The first 5 rows are patterns. Each new row is the sum of 2 different patterns, raised or lowered, with some noise. Before adding, each is slid sideways (what falls off one end comes back at the other) and multiplied by a number that may be negative. Names go in the order of the patterns.
(in the rows, 128 means zero)
Known rows, each followed by the names of its patterns:
[118  98 149 133 101 152 134 103 160 127 119 100 138 129 121 154 100 142
 109 138 111 128 106 113 147 148 139 155 157 102 110 102 115]
(4)
[123 156 140 157 153 130 150 137 138 120 123 114 109 104 159 153 137 115
 133 150 139 150 139 127 129 125 138 132 146 106 120 110  98]
(3)
[111 124 111 100 128 151 155 117  99 152 152 113 159 152 136 101 111 139
 111 141 132 113 154 156 153 113 102 158 149 159 159 159 154]
(1)
[159  98 154 138 158 146 111 114 110 101 111 101 128 126 115 113 159 109
 111 125 139 132 140 117 103  96 142 118 107 105 139 126 123]
(0)
[120 125 140 128 150 133 116  96 113 123 156 108  98 134 127 152 110 111
 121 116 157 158 145 129 146 144 104 151 120 121 119 119  99]
(2)

New rows, each followed by the names of its patterns:
[142 128 132 133 132 142 142  98 115  91 128 110  98  80 125 121 126 149
 112 150 119 125 130 104 128  95  77 111 102 139 111  98 104]
(0) (2)
[ 85  99  93 109  81 126 129  99  88  85 114 123 148 161  96  88 113 102
  73 104  91  70 122  90 102  93 109 143  92 100 120 137 129]
(3) (0)
[ 90  84 128 114 107 126 127 140 100 129 102  79  78 114 122 126  71 101
 136  98 159 114  99  81  85 142 124 134 111 115 143 109 148]
(1) (2)
[154 112 147 113 124 122 125 128 151 125 148 129 123 151 153 144 125 104
 132 137 106 146 126 146 131 136 150 118 126 125 126 116 110]
(3) (2)
[ 87  81  96 105  76 105  98 119 103 125 107  65  99 113 125 124 107  75
  69  75  97  97  83 111 103  68 140 115 104 155 109  72  70]
(4) (3)
[106 158 156 169 136 171 170 119 118 113  96 140 169 175 110 112 165 171
 108 165 160 111 127  97 133  94 132 148 130 165 176 168 138]
(1) (0)
[122 133 119  91  93  59 156 114  75  67  69 102  97 106 156 130 157 139
 113 102  99  95 162 108  93 117  78  78 115 163 160  89 143]
(1) (0)
[135 157 138 158 126 141 139 149 147 158 137 117 150 174 135 181 155 137
 154 142 129 132 138 141 127 142 166 149 124 124 140 177 136]
(3) (2)
[153 161 134 123 118 117 120 144 161 141 148 147 119 131 152 124 104 133
 118 134 110 122 114 117 129 148 130 137 145 108 144 145 108]
(0) (2)
[118 102 101 147 114  66  99 120 116 106  83 115  58  92 102 130 144  77
 140  80 110 108  85  65  70 131 148  86 105  99  57  62  66]
(4) (1)
[161 151 181 137 135 187 161 146 160 148 144 125 122 123 112 145 164 176
 144 136 136 145 122 179 159 131 112 110 142 129 154 151 121]
(3) (1)
[102  91 116  94 111 100  96  95 108 119 126  58  99 136  71  81  74 135
 125  94 121  64  71  97  79  63  69 132 100  86  93  87  87]
(1) (2)
[140 124 120 182 117 137  86  98 141 151 142 155 172 144 144 142 157 159
 126 164 156 135 123 113 121 160 185 180 125 126 174 181 124]
(0) (2)
[154 126  95 149 124 161 128 178 181 142 152  98 177 164 141 112 167 101
 112 162 194 180 167 200 116 131 141 113 114 101 183 182  95]
(4) (1)
[104 114 116 112 135 111 137 140 137 129  86  98  86  84  98 165 141 141
 101 139 167  92 113 117 110 123 142  98  93  97 124 103  96]
(4) (2)
[147 124 129 132 140 146  98 130 106 104 114 108 102  85 102 109  87 128
 139 109 109 117 110 153  96  91 109 104 120  75  71 132 125]
(3) (2)
[173 138 173 130 162 198 166 116 141 189 205 118 139 130  92 157 105 166
 132 156 202 170 152 154 185 210 133 135 182 139 104 170 197]
(1) (0)
[127 155  96  97 112 113 139 168 120 168 128 163 114 133 120 131 118 168
 162 163 143 100 102 119 141 148  88 160 155 126 142 140 112]
(4) (0)
[134  89 103 117 134 119 124 124 127 120 129 139 133 152 162 104 128 118
 140 142 109 100 149 127 137 112 157 157 139 133 122 132 115]
(1) (0)
[157 143 139 177 126 132  96  96 144 113 170 155 127 169 122 104 145 108
 120 121 157 123  97 173 123 134 136 158 116 107  95 122 134]
(4) (1)
[147 178 188 171 185 136 137 151 167 116 158 186 139 149 159 149 170 195
 184 144 154 167 155 144 165 181 139 179 116 164 155 139 166]
(0) (2)
[148 157 202 183 151 133 180 188 115 157 161 125 127 135 151 161 145 181
 145 172 174 125 102 121 161 198 111 113 135 127 151 121 152]
(1) (2)
[171 152 139 187 147 117 166 154 148 152 134 107 116 162 149 133 146 160
 137 125 162 123 192 140 153 167 135 156 120 110 132 117 171]
(0) (2)
[143  91 111 143 128 118 138 146 131 112 155  89 145 149 178 157 122  92
 132 133 108 109 113 144 133 128 166  91  94 112 136 119 126]
(0) (2)
[174 142 150 156 124 142 173 141 161 162 189 144 134 205 147 204 191 208
 192 131 145 126 113 143 150 178 147 127 164 204 131 170 177]
(1) (0)
[137 101 143 146 111 157 135 144 126 159 155 155 140 102 141 138 149 113
 134 108 124 159 158 154 154 161 112 147 127 147 158 127 137]
(4) (3)
[ 82  96  71  80 102 122 114 117 112 116  78  77  94 105  88 133  98  71
  97 121  80 109  89 111  84 111 132  79 149  94 140 108 102]
(4) (0)
[140 110 147 139 123 114 128 106  98  76 114 120 136  91 128 113 112 142
 121 116 133 106 128 119 151 118 121 117 116 142 117 149  90]
(0) (2)
[144 112 116 151 161 144 120 172 157 101 178 136 116 153 130 106 113 144
 149 133 176 122 140  97 131 123 164 104  99 160 151 170 139]
(4) (2)
[ 78 103 129 113 100  91  75  79 121 102 100  85 118  93 124 140 102 155
 127 109 115  76  83  95  70  90  81 119 115 112 115 159  71]
(3) (0)
[117 143  98 100 109 111 179 171 165 161 160 138 100 169 150 114 112 139
  92 116 132 170 153 155 156 121 110 136 116 142 100 121 164]
(1) (2)
[130 102  93  76 149 130 130 175  99 119  85 144 134 105  84 124 118 125
 134 176 169  89 118  87 111 127  78 124 111 111 171 110  85]
(4) (1)
[106 111 107 108 122 123 128  88 121 125 133  76  99  94  54 122 104 103
 102 111 120 128 126 134 110 120  95  90  92 136  94 128 106]
(3) (0)
[ 99 123 139 161 128 109 139 124 177 134 141 162 139 138 152 129 122 151
 132 117 150 139 143 146 148 141 112 116 143 149 154 126 121]
(3) (2)
[ 93 125 161 116 154 179 111 117  93 147  96 136 115 102 166 177 162 139
 128 128 134 134 143 149 122 134 132  85 124 133 127 181 118]
(4) (1)
[126 150 179 129 155 140 109 148 157 162 114 101 136 136  93 184 173 145
  96 122 159 126 166 142 120 151 153 162 122 125 132 145 141]
(3) (1)
[162 135 127 144 153 167 172 155 149 150 147 128 131 148 162 140 142 165
 120 177 163 182 163 135 132 158 138 153 151 159 135 136 123]
(3) (0)
[164 164 167 120 126 161 143 176 181 186 168 110 168 197 120 173 196 136
 130 145 184 132 162 165 120 199 169 187 132 144 177 187 189]
(4) (1)
[ 89  75  85  92  95 117 126 122 115  77  66  82  98  59  72  84  89 110
  89  84 106 104 146  97  92  92 127 109  58 109  74  83  91]
(3) (2)
[121 139 159 163 159 108 143 168 168 193 154 153 130 135 161 154 161 169
 185 154 103 183 160 132 164 160 129 118 134 164 133 176 157]
(1) (2)
[ 67 110 142  79  81 153  68 104 116 151 139 137 141 105 102 127  70  87
 108 162 154  98  70 110 121  85  92 109 136 148 147 131  66]
(1) (2)
[134 146 137 141 167 105 153 123 151 155 179 156 162 168 136 107 149 113
 110 158 149 144 145 148 179 122 156 171 113 111 151 109 161]
(4) (2)
[ 96 105 123  93 115 118 151 142 164 157 134 106 109 123 150 120 136 153
 111  92 143 172 140 123 129 133 140 150 121  91  91 132 148]
(1) (2)
[ 93 127 153  99 145  97 112 116 100  88  83 117  80  99 119 121 114 129
 146 101  89 113 105 116 132 133 114  90 101 128 125  87 122]
(0) (2)
[112 153 156 177 168 142 144  98 145 118 121 155 146 135 161 149 139 123
 178 177 116  96 147 119 157 122 145 171 138 191 120 132 156]
(1) (2)
[103  95 111 123 117  89 107 130  94  65  79 118 137  92 114  92 134 145
 122 113  97  90 124 116 116  91 130 124  80 119 132  92  90]
(0) (2)
[183 214 173 138 123 150 162 150 140 127 162 181 169 179 148 156 114 132
 134 153 174 113 149 142 153 167 182 166 149 144 139 154 159]
(3) (2)
[104  92  91 101 114 142 107  83  92  91 115 122 117 136  98 131 100 103
  89  80 110  97  97 103 150 149 111  90 119 137  88 139 126]
(3) (0)
[173 100 150 145 130  98 102 102  75 123 108 138 100 125 153 123 121 100
 116 117 108  81 121 107 161 123 112 131 109 115 139 127  84]
(4) (0)
[123 132 133  82 108 122 138 128 141 132 145 108  92  79  78  89 103 148
 111 102 136 133 119 119 123 132  71  91 136  72 121 117 115]
(4) (1)
[140 135 124 186 199 190 147 151 186 155 165 170 167 154 129 117 157 144
 176 158 165 179 169 147 135 131 202 154 152 184 176 194 132]
(1) (2)
[155 159 144 122 116 173 162 156 190 144 182 134 164 148 161 112 151 178
 172 152 172 167 139 156 155 132 152 142 184 146 133 174 132]
(4) (0)
[134 158 187 188 136 123 148 125 211 123 148 154 172 177 160 153 133 125
 173 160 140 178 192 197 150 188 177 129 145 175 104 142 175]
(4) (2)
[109 156 145 173 152 117 111 113  89 112 120 153 138 119  98 167 135 110
 128 118 145 150 124 121  85 118 112 108  94 127 147 109 158]
(0) (2)
[ 83 108 141 136 111 159 125  80  80  95  78 100 144 108 106  60 133 109
  88 114 115 127  96  96 135 115  90  92  67 117 121 102 108]
(4) (1)
[202 181 150 131 156 173 158 177 156 139 170 183 179 159 112 171 152 153
 172 206 186 168 174 142 151 163 179 167 143 114 156 155 171]
(3) (1)
[150 101 150 122 106 167 122 132 117 156 147 155 177 141 129 110 146 141
 140 111 127 138 149 153 160 165 116 127 111 151 141 136 183]
(4) (3)
[ 88  78 104  89 101 101  89  77 133 106  99  72  89  74 103 109  58  93
  94 104  83 123  62 105 123 134 120 106 111  64  68  67  68]
(4) (0)
[123  71 106 104  88 100  62  81  92  97  80 121 111  73 113 123 116 124
 122  90  83 110  97  73  85 126 130 115 132  62 143 139 126]
(0) (2)
[ 68 124 127 119 145 114  80 105 144 105 101 108 105 134  98 129  70  82
  79 101 109 113 138 111 139  94 102 100 126 109  85 113 115]
(4) (2)
[ 75  84  88  61 114  89  88 128 119  97 130  76  84  51  90  98  73 115
  65 117  84 115  96 118  55  66 108 126 103 105 115  54  73]
(4) (3)
[137 163 123 135 158  78 104 116  60 112 137 158  97  88 140 113 121 131
 149 111 101 100 140 108 109 101  90 114 116 158 110 107 149]
(4) (1)
[138 156 121 121 136 155 113 125 126 161 153 161 168  91  93 103 122 112
 102 164 120 119 156 144 123 180 138 130 100 143 117 125 163]
(4) (2)
[ 82 148 144 134  99  91 144 113  84 116  97  71 111  65 129 127 125 111
  92 111  91 114  71 105 106 144  82 111  96  61  64  74  92]
(4) (1)
[178 136 162 147 142 103 122 155 151 154 145 110 171 180 149 127 103 174
 165 163 170 136 132 114 135 114 107 160 139 163 133 124 163]
(1) (2)
[124 135 114  89 135 166 131 159 159 155 118 149 118 106 115 140 130 112
 112 172 159 119 129 164 157  99 113 112 126 149 133 121 121]
(1) (2)
[129 113 109 107 132 135 114 150 120 172 164 134 101  87 128 128 131 153
 152 137 101 149  93  87 121 156 152 124  90 124 121 124 145]
(1) (0)
[126 130 131 123  78  87 116  84  95 124 139 143 136 148 111 147 136 137
 128  88  89  81 121 126 105 110 121 126 115 167 111 106 117]
(3) (0)
